There are 3 ways to turn a row about zero (a turn may also mirror it). The second row of each pair is the first, turned, with some noise. The first 27 pairs use one turn. New pairs use 2 turns, one after the other, and a turn may come again.
(in the rows, 128 means zero)
Some pairs, each with its turns in order after it:
[129 132 130  86 144 136 207 119]
[118  78 124 178 182 116 140 138] => (0)

[ 53 104 122  81 181 126 119 123]
[153 157  65 146  81 159 156 170] => (2)

[129 130 142 132 106 119  80 127]
[154 109 149  89 122 120 136 124] => (2)

[ 96 127 185 150 124 164 109 121]
[ 97 146 148 110 118 126 165  74] => (0)

[191 116  64 128 162 152 141 126]
[119 139  82 141 188  91  69 135] => (2)

[108 133 148 140 146 128 149  72]
[173 154 144 140 125 163 120 110] => (1)

[152 154  89 155 149 124 146 112]
[131 108 116 129 126 156  78 103] => (1)

[105 110  96 156 142  77 145 107]
[144 142 118 123 184 154 101 108] => (1)

[165 126 100 152 162 169 151 173]
[161 108 119  82 184 127 104 116] => (0)

[161 147 121 144  75 174 159 167]
[ 38 134 134 133  83 142 116 115] => (1)

[141 188  93 134 178  80 111 112]
[132  90  74 126  76 154  70 135] => (0)

[ 49 126 110 102 124  49 138 127]
[100  90  81 133  90 170 206 167] => (2)

[115 104  81 123 112 114 141 153]
[114  88  83 128 125 148 118 127] => (2)

[130 141 139 128 129 119 121 107]
[108 126 129 129 111 135 116 134] => (0)

[207 116  85 112 102 105 122 182]
[142  46 118 131 207 121  88 119] => (2)

[132  95 109 141 112  62 114 124]
[120  72 102 112 122  91 171 128] => (2)

[147 137 124 153 121 184 164 115]
[101 128 154 124  90 167 119 120] => (1)

[128 111 207 133 120 121 116 121]
[145 163 162 117 125  87 164 108] => (1)

[ 94 140  92 173 144 118 104 129]
[136 147  65  97 104 146 134 126] => (0)

[183 135 158 139 136 132 123  52]
[ 69  98 159 109  93  86 101 147] => (0)

[136 112  94 207 128 118 127 131]
[ 75  98 125 120  95  74  94 125] => (2)

[150 114 123 130 170 108 137 146]
[135 121 122 171 140 101 118 146] => (2)

[122 135 154 133  76  96 150 154]
[118 180 141 173 150 123 114 121] => (0)

[141 156  58 134  87 134 134 108]
[109 141  90 121 112 160  71 160] => (1)

[118 124  50 142 119 149 120 154]
[159 146  94  92 154 164 134 170] => (0)

[128 106 102 129 178 113 157 109]
[155  98 109 123 160 168 134 106] => (1)

[164 112 122 101 110 128  89 158]
[109 103 107  89 115  88 143 149] => (1)

New pairs. What belongs after each?
[207  95  74 107 132 207 102 124]
[ 69 151 103  95 130 136 201 208] => (1) (1)

[109 116 112 142 154 126  80 141]
[181 119 149 134 107 101 123 107] => (1) (0)

[ 88 167 141 180 125 172 118 137]
[ 90  82 109 138 127 164 174 157] => (0) (0)

[115 166  76 126  82 106 138 154]
[100  81 154 148  99 122  96 157] => (0) (1)

[120 144 125 143 139  69  49 158]
[195 129 113 148  67 101  95 124] => (1) (0)

[116 116 110 172 121 135  52 107]
[130 119 132 103 173 202 139 111] => (0) (2)

[108 207 123 135  92  95 207  95]
[104 191 120 162  46 187 132 133] => (2) (2)

[131 129 207 151 140 114  83 165]
[114 138 121 194  92  78  88 105] => (1) (0)

[113 149 178 187 132 127 110 163]
[120 186 179 151 122 112 132  92] => (2) (0)

[101  86 137 160 129 156 151 124]
[106 103 149 141 140 136 151  78] => (1) (0)

[ 85 139 126 136 124 122 141 207]
[ 84 143 182  84 111 125 140 174] => (2) (1)

[133 101 196 108 129  69 159 122]
[ 74 129 144 183 109 101 128  68] => (2) (2)

[152  73 104 160 114 132 122  72]
[134  83 193 137 126 181 133 147] => (1) (0)

[193 136 134 114 167 136 143 174]
[159 121 119  76  95 102 102  82] => (2) (0)

[121 139 128 144 132 137 126 150]
[146 118 122 130 103 134 133 144] => (0) (1)

[123  75 126 133 171 106 132 164]
[133 129  84  88 119 133 110  83] => (0) (1)

[ 61 146 169 140 138 114 144 158]
[119 114 164 120 103 169  94  73] => (2) (2)

[124 161 116 121 138 131  88 149]
[165 126 164 125 131 153 122 108] => (2) (0)

[121 164 163 143  49  97 154  62]
[129 159 178 199 177 105  84 154] => (0) (1)

[152 117 129 136 128 150  61 128]
[154 129 153 123 162 167 145  96] => (0) (2)

[121 133 133 137 176  99 190 133]
[101 113  71 124 117  63 122 143] => (0) (2)

[142 104 176  49  99 121 136 106]
[114 178 194 125 144 106 140  73] => (0) (1)

[ 67 130 123 160 207 146 112 111]
[ 90 140  48 124 161 145 143  74] => (0) (2)

[137 127 128  98  75 152 151 132]
[114 157 103 147 158 168 141 134] => (1) (0)

[131  97 147 167 143  90 147 138]
[104 112 130 107 150  98 165 150] => (0) (2)

[ 91 130 152 173 139 139 126 107]
[153 147 185 134 124 111 128 127] => (1) (2)

[123 118 141  93 186 117 158 129]
[139 143 124 101 131  58 134 147] => (0) (0)

[ 90 160 142 149 104 129 105 139]
[126 126 153 142 144  81 106 114] => (1) (1)

[125 131 106 121 157 132  85 124]
[129 134 172 126 156 129 140 159] => (0) (0)

[158 106 173 117 142 125 133 154]
[164 155 133 102 122 110 134  94] => (0) (1)

[ 73 134 140  64 123 120  87 176]
[ 58  93 127  92  68 151 147 130] => (2) (1)

[194 124 132 125 126 130 120  96]
[136 127 110 101 169 140 147 101] => (1) (2)

[ 49  74 137 159 109  99 152 126]
[123  61 110 117 130 154 117  58] => (1) (0)

[154 105 115 128 140  79 145 129]
[163 103  95 121 128 160 127 132] => (1) (1)

[182 129  89 150 137 110 149 140]
[141 121  98 138  83  97 142 170] => (2) (2)

[144  89  74 196 118 127 152 191]
[158  35  55 137 112 100 105 110] => (0) (1)

[127 147 114 119 101 143 111  91]
[150 115 100 165 115 131 153 139] => (2) (1)

